The same things were measured in two ways. Each way mixes the same 7 hidden numbers, adds some noise and spreads widely along 5 directions of its own, which tell nothing about the thing.
In the rows, zero is written as 128.
Some things both ways: the first way, then the second way.
[135 116 156 140 103 114 121 135 117 139 131 157 145 131 148 149 116 135
 128 128 131]
[118 117  79 121 130 156 126  92 140 191  90  98 132  90 122]

[132 103 149 132 108 127 128 128 130 135 134 140 116 161 134 141 118 138
 144 146 119]
[172 109 184 122 160 155 138 120 119 109 125  89 125 150 120]

[161 134 121 120 138 149 165 127 104 118 109 152 157 112 130 119 113 136
 149 121 137]
[150 159 147 114 163 112 137 150 120  93 143 139 115 156 117]

[183 151 140  87 171 182 178 124  88 113 111 193 148 118 116  88 135 138
 174 113 158]
[ 75 102 148 109 114 175 106 127 149  78 124 117 123 133 120]

[124 138 141 155 164 131 153 157 130  87 112 129 118 120 137 107 129 126
 158 128 140]
[139 158 132  94 148 106 135 160 174 121 124 103 147 121 166]

[165 139 136 130 135  92 163 129 109 109 115 140 118 165 138 100 170 108
 146 166 130]
[101 111 182  79 108 163 158 114 232  88  81  86 121 120 166]

[137 170 101  43 103 169 143 171 136 120  80 103 139  78 122 170 119 143
 127 115 174]
[ 93 117 103 126  86  86 101 134 175 137 143  78 163  83 170]

[154 104 140  82  79 129 109  89 126 195 113 132 167  94 110 178 116 199
  92 133  83]
[154 175  88 156 171  83 163 100 165 186  63 124 100 110 167]

[146 124 171  79 176 174 160 164 154  95 133 168 112 126 112 138 142 127
 138 101 149]
[126 185 119 127 152 100 102 135  73 156 163 143 166  84 129]

[126 110 159 180 108 121  99 104  83 169 144 146 119 158 133 106 120 144
 149 142 116]
[ 89 121 120 122 179 177 153  88 168 208  51  72 110  95 140]

[139  61 122 172 121 104 166 122 141 137 162 121 132 159 122 152  81 116
 145 137  88]
[120 113 174 124 212 153 211 104  94 158  88 110  79 201 108]

[140 138 109 133 145 114 189 146 136  89  96 193  75 201 134  78 116 108
 234 188 163]
[156 145 115 115 151 128 124 121 101 148 129 132 147 124 117]

[132 119 106 151 140 119 124 112 138 164 119 104 112 141 101 142 115 136
 132 132 106]
[ 93 151 141 119 134 120 163  96 210 154  63 100 116  92 192]

[152 109 133 154 112 108 152 115  86 145 132 152 159 121 135 119 105 136
 144 139 118]
[131  87 133 129 132 151 136 119 159 100 107  96 100 159 113]

[128 141 149 109 170 149 154 181 146  79 113 115 139  82 138 146 130 135
 138  96 150]
[184 134 138 110  81  83  81 154 167  72 171 102 186 104 169]

[ 79 103 132 147 122 117 148 195 203  86 129  97  71 149 126 171 113  91
 120 141 129]
[127 124 110 124 113  96 113 136 160 151 134  76 166  87 168]

[150 104 131 113 112 116 169 117 133 135 111 189 125 146 122 119 100 158
 182 169 118]
[127 118  86 131 176 125 172 131 126 155  88 118  98 168 129]

[179 115 139  90 129 129 138  97 111 165 120 156 166 115 119 149 118 178
 141 126 109]
[ 58 102 139  86 147 139 154 160 158  95 119 107 122 190 154]

[106 115 149 182 120 120 126 139 110 143 138 134 110 125 121 116 119 116
 122 132 123]
[120 124  85 154 138 134  88 115 149 166 112  77 116  86 120]

[ 95 106 110 180 158 141 146 156 154 124 129  84 128  83 108 157  77 124
 121  92 110]
[156 149  92 157  91  47  58 138 178 103 157 113 172  90 174]

[131 145 135 161 161 149 139 137  90 133 121 189 130 124 128  98  94 126
 190 109 169]
[162 126  81 150 121 152  58 107  62 143 161 122 134  95  73]

[147 118 129 159 175 152 188 136  88 115 138 133 148  91 109  90 111 118
 151 105 125]
[132 106 163 147 123 128 122 121 184  69 112 101 100 138 133]

[112  94 150 201 135 121 151 134 143 112 143 168  86 183 121 102 122  89
 134 150 108]
[ 90 150  63 141 131 142  66  96 161 179  95 121 143  57 125]

[161 129  99 106 150  97 162 128 138 156 114 127 130 124  99 155 134 113
 128 132 125]
[140 126 194 109  75  91 140 153 172  11 169 125 116 145 152]

Other things, the second way, with their names:
(340): [132 112 140 133 171 172  71 133  83 118 146  96 131 159  98]
(526): [ 93  89 156  75 113 176 120 169 152  48 149  96 118 169 119]
(568): [164 101 137 168 131 150  56 108 110 128 142  61 133 108 125]
(318): [ 98 154 135 147 151 131 101  89 143 161 107 108 118  86 128]
(163): [ 82 128  50 136 137 100  58 153  93 148 167 121 164 137 124]
(388): [117 179 120 171 202 123  97 100 100 177 105 123  99 115 121]
(514): [ 86 149 150 123 124  86 120 158 137  86 167 113 122 129 138]
(705): [146 172 128 117 152 103 113 116 192 140  90 132 160  99 172]
(274): [161 136 183 162 171 144 159 113 167  99  86  87  50 134 132]
(188): [134 138 129 123 171 129 150 145 142 134 111  84  91 146 144]
(233): [205  85  95 159 137 150  85  96  87 161 133  65 124 144  97]
(75): [ 93 124 134 126 108 128 146 100 156 150 116 100 118  73 124]
(450): [145 150 175  93 162 121 172 156 176  76 113 124 106 159 139]
(164): [120 136  98 150 136  77  97 160 120 129 163  98 135 117 131]
(111): [184 146 115 114 141 126 100 139 128 101 137 126 128 151 121]
(3): [101 126 113 132 127 106 161 109 224 172  66  76 132  66 187]
(203): [156  93 173 103 132 194 162  99  98  88 116 125  98 169  90]
(397): [ 74 125 149  89 126 154 159 159 155  89 125 109 101 130 138]
(386): [134 167 131 158 163 121 128  85 104 182 113 119 108  77 109]
(697): [158 201 118 170 192  99 108  85 122 194 102 127 105  85 118]
(263): [127 174 113 112 101  47 102 133 149 139 161 137 199  76 167]
(294): [214 137 100 164 110 114  97  81 154 137 105 115 119  87 116]
(70): [102 111 210 112 175 192 171  77 147 163  78  59  94 132 133]
(305): [143  57 148 113 112 161  96 124 101  91 160  82 148 186 108]
(173): [206 107 138 105  84 112 124 146 156  72 152 105 162 121 140]
(360): [142 149 113 150 146  76  87 131 161 138 132  93 143 120 156]
(657): [173  80 132 143 113 148 144 117 165  67  99 112  88 159 110]
(107): [141  60 135 151 129 179 152 100 144 104  86  82  73 161 112]
(372): [ 84 180 171 103 176 132 189 120 235 124  41 128  94 104 186]
(569): [ 64  89 140 107  96  99 159 152 194  86 126  85 131 146 180]
(100): [105 192 153  82 141 106 142 166 186  96 126 137 142  93 162]
(327): [153 114 126 177 154 132  68 109  88 131 151  79 103 138  95]
(190): [126  87 158 127 174 191 151 110 133 143  83  60  94 158 129]
(555): [137 165  54 151 117  85  61 142 179 127 123 128 143  72 152]
(311): [113 160 129  83 152 143 187 110 178 147  65 137 110 122 157]
(301): [147 156 110  99 180 154 138 115 130 166  95 118 114 144 120]
(237): [ 44 155 128  56 126 143  80 161 167 115 146 116 179 116 155]
(252): [155 180 176  84 120  96 134 139 187  84 132 123 145 118 175]
(322): [111 135 151 117 135 174 122  94 155 138  92 105 123  86 131]
(49): [130 125 173 172 195 180 170  77 106 132  76 108  23 153  83]
(124): [103  79 181 142 163 164 192 115 151  96  87  90  55 177 108]
(78): [115 118 175 132 126 158 176  80 151 117  87 120  88 108 119]
(256): [144 132 128 149 110  75 109 150 184  73 138 107 125 121 159]
(530): [128 132 100 121 107 107  82 110 107 163 158 107 186  95 138]
(653): [179 134 134 154 164  95  87 125 111 139 153  82 139 149 125]
(312): [185  89 104 156 106  92 125 140 165  80 126 105 120 153 138]
(521): [101 155 176 155 206 151 148  88 100 168 100 100  73 135 108]
(346): [144 133 130 112 128 126  65 144  85  94 183 120 153 162 120]
(199): [ 79  93 139  96 140 152 179 129 212 120  70  78 101 153 159]
(10): [ 99 173 116 123 108  62  89 159 131 131 185 119 181  57 152]
(538): [181 133 143 137 117 112 101  85 115 171 143  87 172  68 126]
(431): [155 133 155 152 163 137 133  68 124 186  95  87 125  97 126]
(127): [ 97 168 105 134 105 109  77  71 137 195 131 123 171  27 123]
(68): [ 75 121  84  96 130 155 126 124 184 145  79 105 127 123 164]
(611): [137 132 103 106 118 138  84 150 119 114 159  92 131 123 124]
(212): [116 134 158 110 162 124 113 157  86  77 169 145 137 187  99]
(135): [ 78 140 149 112  95 148 179  67 179 147  75 141 119  46 139]
(656): [193 100 156 184 168 157  88  61 101 174 109  53 106 124 100]
(610): [183 133 187 161 156 167 153  77 182 122  65  75  58  91 125]
(364): [149 106 156 117 129 115 116 158 130  53 158 108 131 192 140]
(517): [142  98 150 171  87 109  60 124 144  92 170  60 143  82 137]

Some of these things the first way, each followed by its name:
[126 169 115 144 137 132  93 126 106 162  89 134 144  98 131 139 109 155
 148 107 152] : (611)
[155 117 127  93  90 128 185 153 163  70 102 132 133 147 145 145 150 108
  98 164 117] : (450)
[107 175  73 111 123 186 131 173 128 124  86 102 110 110 119 152  82 106
 156  99 192] : (10)
[143 111 187 104 121  91 140 143 116 132 132 164 139 110 142 131 143 162
 141 149 123] : (233)
[110 163  89 178 171 174 178 165 102  84 101  99 107 103 114  75 111  88
 161 114 161] : (610)
[162 153  82  87 106 168 173 153 119 107 103 144 142 142 131 153 109  84
 137 117 178] : (135)
[135 113 116 146 168 153 240 184 144  35 116 161 140 100 136  99  91  94
 172 125 145] : (657)
[134 117 129 107 102 140 138 130 129 155 119 119 126 112 105 148 124 140
 106 133 115] : (327)
[147 154  83  99 136 158 148 137 112 153 101 103 149  87 102 152 106 125
 127 100 151] : (514)
[112 142 118  82 103 173 124 163 135 148 112  97 113  95 102 169 114 126
 105 107 154] : (517)
[176 105 136 129 136 139 156  99  96 147 138 170 162 139 124 124 102 145
 160 121 119] : (212)
[164 180 146  44 157 159 201 207  95  44 103 134 135  97 152 102 164 108
 172 128 207] : (538)
[147 109 146 157 104  91 130 112 131 126 117 151 140 160 151 133 135 139
 126 160  99] : (301)
[118 149 110 129 139 173 136 147  89 149 109 120 150  60 113 128  75 147
 157  90 162] : (164)
[211 144 159  49 169 142 207 142 101  79 111 210 165 121 141 101 159 139
 180 131 162] : (203)
[169 152 136 105 129 141  89 108  84 163 111  86 211  57 141 177 137 175
  80  76 119] : (252)
[163 142 156  78 183 118 198 178 134  71 118 165 110 134 131 105 160 115
 185 141 167] : (530)
[185 169 149 106 156 141 147 136  33 137 132 146 172  95 136  97 156 115
 148 101 180] : (127)
[124 129 102 130 115 154 154 157 123 106 118  93 120 131 129 137 100 111
 149 127 148] : (431)
[184 158 106  72 161 213 200 126  70 119 101 150 173  64  96  90 118 141
 151  94 156] : (49)
[122  78 146 157  95 130 141 132 173  97 137 113 123 162 141 162 123 123
  86 145  78] : (705)
[101  82 139 206 108 103 105 121 111 177 165  84 113 140 120 142  96 127
 119 129  92] : (656)
[147  96 120 118 108 143 145 115 141 156 139 101 119 148  92 156 133 114
  84 134  94] : (521)
[134 143  95 116 107 160 142 115 113 160  93 120 110 124  93 116 120 139
 129 144 126] : (274)
[ 91 121 110 122  54 166  46 107 146 214 104 100 109 134 107 197  74 176
 104 122 116] : (568)
[142 108 145 106 132 145 147 130 141 140 124 169 133 117 113 146 105 156
 143 122 120] : (163)
[127 132 149 127 132 166 143 133 124 123 105 166 133  96 117 115 124 151
 121 119 124] : (555)
[139 127 119 141 141 111 141 105  95 186 118 152 113 125  93 100 114 149
 171 148 122] : (256)
[139 119 122 127 137 164 152 128 107 143 119 153 160  84 116 132  74 156
 160 101 135] : (107)
[167 138 146 100 177 151 129 123 114 138 118 133 184  69 124 157 121 175
 130  75 126] : (346)
